The rows are grouped in 4 different ways at once. Each group adds its own fixed numbers to the row, and there is some noise. The rows also spread widely along 15 directions, which tell nothing about the answers.
(in the rows, 128 means zero)
Some rows, each with its group in each grouping after it:
[110 118 159 166 141  80 118 113 205 161 169 121 105 146  98 146  66 128
 168 136 114 161 156 106 131  82  89 104  78 167 117 154]
Dipa B k_32 Kolo
[ 97  81 128 128 121 135 118 116  96 116 158 102 128 141 104 122 164 161
 149  98 120  78 159 156 135 141 149 145  84 193  98 130]
somib C k_537 ropi
[151 132 125 125 140 155 111 103 108 165 151 135 118 110 121 114 109 116
 135 102 124 115 126  86 138 143 123 131 150 117 128 120]
Dipa X k_41 Kolo
[149  96 106 111 161  88 115 118 128 130 135 126 116 120 115  77 119  89
  91 114 126  86 132  95 106 166 115 153 148 132 132 124]
somib C k_32 ropi
[174 159 109 130  70  98 165 111  94 112 155  77  66 122 149 100 114 132
 117 129  83 101 181 129  52 117 141 157 135  93 135 121]
vukad B k_485 Ruro
[158 139 123 143 106  87 171 105 118 108 153 103  72 109 147 115  88 109
  99 162 119 116 132 146  93 120 121  87 107 144 100 157]
vukad M k_41 Ruro
[123 142 135 151 125 158 125 118 101 133 132 157 100 110 100 143 147  88
 180  72 121 149 140  83 132 101 158 107 122 106 123 107]
somib M k_485 Kolo
[115 160 148 136 127  81  79 112 119  96 163  78  95 142 134 146 134 140
  71 134  93 100 122 148  84  96  80 116  90 152 110 106]
Dipa V k_83 Ruro
[141 114 119 142 149 101 162 150 127 139  89  97 103 144 130 116 103 142
 177 109 113  89 181 159  94  69 145 137  96 118 118 148]
Dipa V k_83 Ruro
[157 104 148 150 149 118 142 110 108 147 138 136 125  98 137 135  69 164
 124 146 165 185  98 136 172 125 117  90 129 139  75 178]
somib X k_537 Kolo
[118 134 156 133 154 169 100 118 127 186 133 149 158 110 165 132 125 138
 130 129 153 109 128 116 198  83  96 122  99 135 155 140]
somib X k_485 Ruro
[147 186 120 144 132 141 176 121 140 181 100 141  92 123 175 139  67 133
 148 109 117 149 103 133 102  83 138 182 138 110 141 142]
Dipa C k_83 Kolo
[125 147 159 129  90 123 149 124 141 146 158 107 131 127 100 122  64 157
 157 120 138 106 152 146 125 120 150  83  93 155 115 142]
vukad V k_537 ropi
[136 131 129 111 111 157 151 135  90 144 118 118 147 100 143  94 107 139
 123 107 144 101 135 126  90 130 188 156 134 108 142 149]
somib M k_537 Ruro
[ 98  83 135 116 105 133  75 153 116 104 139 171 121 149  94 133 133  81
 176  88 123 110 161 121 112 103 150  65 124 127  86 102]
vukad M k_537 ropi
[113 121 145 133 127 166  88 119 109 165 153 133 149 106 157 126 126 138
 116 118 135 142 125 114 137 116 117 154 138 125 152 151]
vukad C k_83 Ruro
[132 154 144 130 110 145  79 124 108 153 148 120 149 130 153 137 140 156
 127 102 121 149 148  91 136  97 110 153 133  95 157 103]
somib X k_537 Kolo
[179 128 111 142 123  91 155 124  99 104 131  98 133 125 146 104 112 129
  87 164 150 176 147 127 111 144 131 119 150  96 116 154]
Dipa B k_41 ropi
[116 135 121 148 123 130 148 140 160 149 133 113 181 153  77 122 120 131
 175 124 145 180 176  90 156 136 157 122 128 122 160 137]
Dipa C k_32 Kolo
[ 95 171 142 137 139 119 115 147 156 118 116 148 143 139 144 146  86 107
 114 146 147 142 105 147 119  96 120 107 128 125 141 160]
vukad V k_485 Ruro
[125 137 193 162  88 121 149 112 147 157 181  94 136 105 121 148  80 178
 142 168 150 154 151 140 178  92 125  50  53 177 112 174]
somib V k_537 Ruro
[110 134 160 138 122 160  93  92  88 149 158 102 148 102 149 134 168 152
 102 114 141 148 116 109 155  91 129 135  86 143 148 107]
Dipa V k_83 Ruro
[117 129 140 106  66 145  82 180 140 134 151 175 133 175 160 150  81 150
 134 168 116 159 131 144 130 103 116 107 163 119  94 141]
Dipa V k_83 Ruro
[120 121 171 136 110  93 100 104 117 127 151  87 147 112 132 120 128 154
  96  96 147 146 136 109  97  85 137 138  73 126 140  98]
somib B k_537 ropi
[133 144 102 104  89 139  93 113 115 124 151 125 140 148 125  91 186  90
 131 109 112 112 175  65 154 123 123 134 132 100 180  52]
vukad X k_485 Kolo
[126 192 112 115 120 130 148 142 154 135 132 121 116 140 100 109  83 104
 133 123 106 122 133 110  71 153 162 153 160 107 157 146]
Dipa V k_83 Ruro
[162 135  90 126  92  97 163 124  91  89 108 122 108 166 174 124 142 169
 110 153 131 189 120 162 152 114 123 141 131 126  96 106]
vukad V k_83 ropi
[117  95 134 141 127 144 114 178 159 155 116 158 183 178 105 139 117 140
 214 145 144 120 216 148 214  66  99  41 107 125 117 145]
vukad B k_32 Ruro
[132 123 141 134  92 128 127 126  97 110 169  93 128 115 154 134 114 132
  92 182 133 135 160 144 103 123 138 105 133 131 111 181]
Dipa X k_32 Ruro
[161 127 111 114 119 144 130 133 115 185 116 115 163 160 106  92 112 207
 194  64 120 101 176 111 170 115 127 147 120 111 140  71]
vukad M k_537 Kolo
[ 96 161 155 162 146 123  73 117 111 111 137 122 152 106 180 170 144  98
  68 137 147 175 110 128 109  76  91 126 134 112 154 148]
vukad C k_32 Kolo
[159 105 132 106  83 116 158 111  85 108 140 108 129 120 108  89 108 146
 100 129 153 140 117 129 126 143 176  80 105 141  79  92]
Dipa M k_83 ropi
[160 126 127 139  83  93 175 153 114 106 133  90  96 112 142 111  53 117
 137 169 125 151 189 149  40 118 172 114 159  76 116 215]
vukad X k_83 Ruro
[125  71 153 133 171  98  62 148 132 153 121 133 172 122 163 122  58 162
  99 131 166 146 118 131 105 100  90 145 147  99 119 181]
vukad X k_41 Ruro
[127 107 114 104  87 146 122 142  87 118 125 132 119 117 154 100 126  87
 144 103 127 108 173 119  56 119 194 159 164  83 140 142]
vukad X k_537 ropi

New rows. What belongs after each?
[135 133 121 126 144 121 127 124 130 133 127 132 122 128 141 109 109 105
 113 143 135 129 119 128 136 122 120 123 131 141 123 142]
Dipa V k_83 Kolo
[133 186 122 126 112 137 139 137 134 132 136 131 150 136 140 127 106 144
 106 148 134 161 125 127 130 138 131 140 151 110 151 152]
somib B k_537 Ruro
[135 156 126 129 103 103 161  93 152 150 128 129  90 148 119 126 111 141
 148  97 120 167  99 103 142  92 145 137  77 151 121  64]
Dipa V k_83 ropi
[159 168 138 127 105 146 167  88  92 164 154  94 111 101 144 130  83 203
 104 115 128 138 103 121 119 138 146 167 128 127 121 131]
somib X k_32 Ruro
[130 163 117 140 127 171 141 110 137 163 170 126 114 130 113 120 138 139
 172 124  98 134 167 105 169 151 115 164 135 151 157 162]
somib B k_83 Kolo
[139  96 102 133 126 104 120 158 122 116 120 134 124 164 133 128 141 131
 144 142 112 117 174 136 141 112 104 122 137 123 107 135]
somib C k_32 Ruro
[109 116 129 134 150 126  95 102 109 128 147 103 156 134  90 126 151 150
 123  82 135 120 135 115 140 144 119 136 112 152 132  97]
vukad C k_32 ropi
[144 140  91 118 150 110 162 126 149 143  90 159 118 152 133 110  98 122
 147 119 138 136 101 123 162 120 131 138 130 132 117 114]
somib X k_537 Kolo
[123 157  99 128 115 161 144 125 127 137 137 139 106 157 124 137 143 126
 171 133 105 118 158 139 171 116 117 112 126 142 126 132]
vukad X k_83 Ruro
[155 129 132 119 131 147 143 123 123 162 114 153 133 111 142  98  91 107
 143 120 149 118 133 125 161  93 126  97 131 114 130 126]
vukad B k_83 Kolo
[127 106  95 120 151 124  79 166  98  87  92 173 151 173 157 131 198  94
 126 139 141 129 149 142 189 101  94  91 144 115 106 106]
somib V k_537 ropi
[128 154 164 133  87 136 134 105 119 141 184 110  94 109 102 139  70 159
 133 124 115 127 121 136 116 128 135  86 109 156  98 142]
vukad V k_83 Ruro
[147 143 132 125 125  96 127 144 138 142 112 113 125 161 119 127  64 164
 150 107 121 102 146 138 108  91 120 120 116 108 106 101]
Dipa X k_485 Kolo
[141 128 134 137 131 139 133 126 147 171 109 168 101 130 118 123 132  64
 191  89 125 134 158  83 157  58 134  77  92 109 133  84]
Dipa M k_83 ropi
[109 118 145 116 139 131  96 150 135 144 110 125 205 127 112 102 109 110
 114 112 172  93 138 117 130 110 138  94 121 109 161 120]
vukad C k_41 Ruro
[178  92 116 136 120  91 116 115  99 135 143 103 115 123 114  97 134 137
 136 110 117 150 174  78 127 120 117 115 140  87 125  97]
vukad V k_32 Ruro
[ 88 129 171 118 126 165 139  94 121 158 145 100 155  88 148 105 108 138
 107 125 160  56 121 165 130  85 151 123  55 188 151 153]
vukad B k_83 Ruro
[103 124  98 138 117 114 112 148 127  95 124 126 143 164 102 128 156 102
 164 108 120 159 171 117 112 131 149 132 148 111 137 125]
vukad C k_537 Kolo
[135 139 101 125 128  91 114 159 181 149 140 143 121 174 142 115  71 128
 123 162 103 133 141 129 111 140  90 152 159 129 127 160]
Dipa C k_537 Ruro
[170  92 139 173 159 106 110  98 112 199 123 132  62 116 158 152 122 172
 197  66  96 170 158  84 148  41  85 160  98  92 111 111]
somib X k_537 Ruro
[120 161 123  89 116 119 152 125 122 109 121 111 151 137 144 107  66 146
  52 159 157  71  72 178  99 145 151 117 119 160 103 132]
Dipa X k_41 Ruro
[138 104 137 154 132 105  84  95 119 145 155 142  59 158 100 170 140 171
 186  69  83 161 127  97 175  73  71 108  87 146  66  57]
somib X k_83 Kolo
[186 126 128 115 133 120 119 142  88 159  96 124 161 137 128 103 101 195
 137  78 146 128 142 121 144 107 124 131 143  74 111  80]
somib B k_537 ropi
[164  89 127 119 121 100 126 148  93 131 118  88 147 125  92  88  87 150
 139  89 135  68 176 130  81 129 150 100 135  89 110 115]
vukad C k_41 Ruro
[141  62 101 128 161 106  98 112  67  86 115 127 140 119 155  98 208 102
  79 135 155 136 119 111 163 126 118 126 122 130 113 111]
somib V k_41 Ruro
[125 132 164 125 139  97 117 108 124 138 132  84 146 122 122 120  88 184
  98  94 140  81 118 143 106  88 113 138  75 153 119  98]
somib B k_32 Kolo
[ 82 112 128 106 110 110  77 149 133  90 137 141 134 151 145 125 144  95
  79 144 124 108 113 140  97 114 122 136 122 149 122 125]
somib C k_83 Ruro
[128 171 149 137  91 133 165 119 141 140 149 120 122 128 101 131  73 140
 141 126 134 150 127 121 112 116 169 100 107 127 121 129]
Dipa B k_485 Ruro
[101 184 147  96  98 114 105 113 149 121 161  90 164 145  76 117 105 152
  80 109 128  86 111 103 110 144 134 114  99 145 151  71]
somib X k_32 Ruro
[114 108 153 129 126 118 104 124 143 155 143 141 118 128 132 132  50 157
 146  96 125 131 117 129  84  94 127 157 131 135 108 141]
vukad B k_32 Kolo
[164  78 110 121 121 111 147 118 101 133 114 150  99 118 158  98 120 118
 131 120 134 137 125 106 133 104 139 137 126 124  99 111]
somib M k_32 Kolo
[139 162 119 136 143 107 132 133  69  54 127  70 159 140  83 131 134 148
  78 126 150 127 137 168  79 171 152  97 149 114  94 140]
Dipa B k_41 ropi
[111 132  97 129 147  96  99 104 175 138 162 130 117 147 157 103 157 103
  97 163 111 157 130  79 154 143  79 189 122 151 178 148]
somib X k_537 Ruro
[103 108  95 110 143 141 135 110  79  81 112 116 192 159 142 113 178 180
  78 141 174 138  98 182 181 153 138 157 116 181 110 118]
vukad B k_32 ropi
[172 147 153 137 102 134 155 112  99 180 126 126  84 122 151 150  75 207
 159  76 110 119 128 136 123  71 122 140 100 123  89  92]
somib M k_32 ropi
[115 134  95 128 164 106 147 114 136 110 115  95 151 161 104 107 140 141
 136 128 138  74 145 158 168 133 110 120  90 173 129 126]
vukad X k_41 Kolo
[156 125 131 145 155 134 108  97 141 179 170 149 108 110 103 116  73 136
 154 101 121 158 122  78 149 151  90 133 158 123 124 145]
vukad B k_41 Kolo
[161 151 111 132  84 173 127 152  96 145 161 108 169 156 118 118 143 174
 162 143 117 145 206 111 167 157 127 120 164 101 143 140]
Dipa M k_41 Kolo
[164 199 113 161 127 116 208  88 133 140 170  74  82 133  82 126  89 174
 144 146  99 132 151 140 143 169 122 118 110 159 115 159]
Dipa B k_485 Ruro
[125  81 148 121  92 125  74 133 113 147 168 122 102 161 115 142 116 172
 171 105  92  82 177 137 134  81 106  89  89 147  70  91]
Dipa X k_537 Ruro
[100 113 134 125  95  90 123 164 154 103 120 128 147 175 108 143 108 135
 137 139 131 123 149 148 122  93 133  87  98 140 103 115]
somib C k_32 Ruro
[134 150 117  95  83 129  85 122 109 127 147 132 157 179 134 128 143 196
  97 120 120 119 109 131 183 115  88 112 120 143 111  33]
vukad V k_32 Ruro
[114 152 123 139 170  95 117 171 178 139  89 123 194 176 109 121  77 160
 133 127 155 165 140 129 123 110 119 150 139  91 155 151]
Dipa B k_485 Ruro
[125 143 130 139 123 123  99 121 146 134 168 137  96 146 139 141 116 106
 131 141  99 111 146 126 127 106  82 114 121 149 115 135]
Dipa B k_41 Kolo
[120 142 140 120  91 178 161  96  65 143 143  82 111  92 126 109 153 130
 148  78 117  45 159 137  89 101 208 139  78 146 138 102]
Dipa V k_537 Ruro
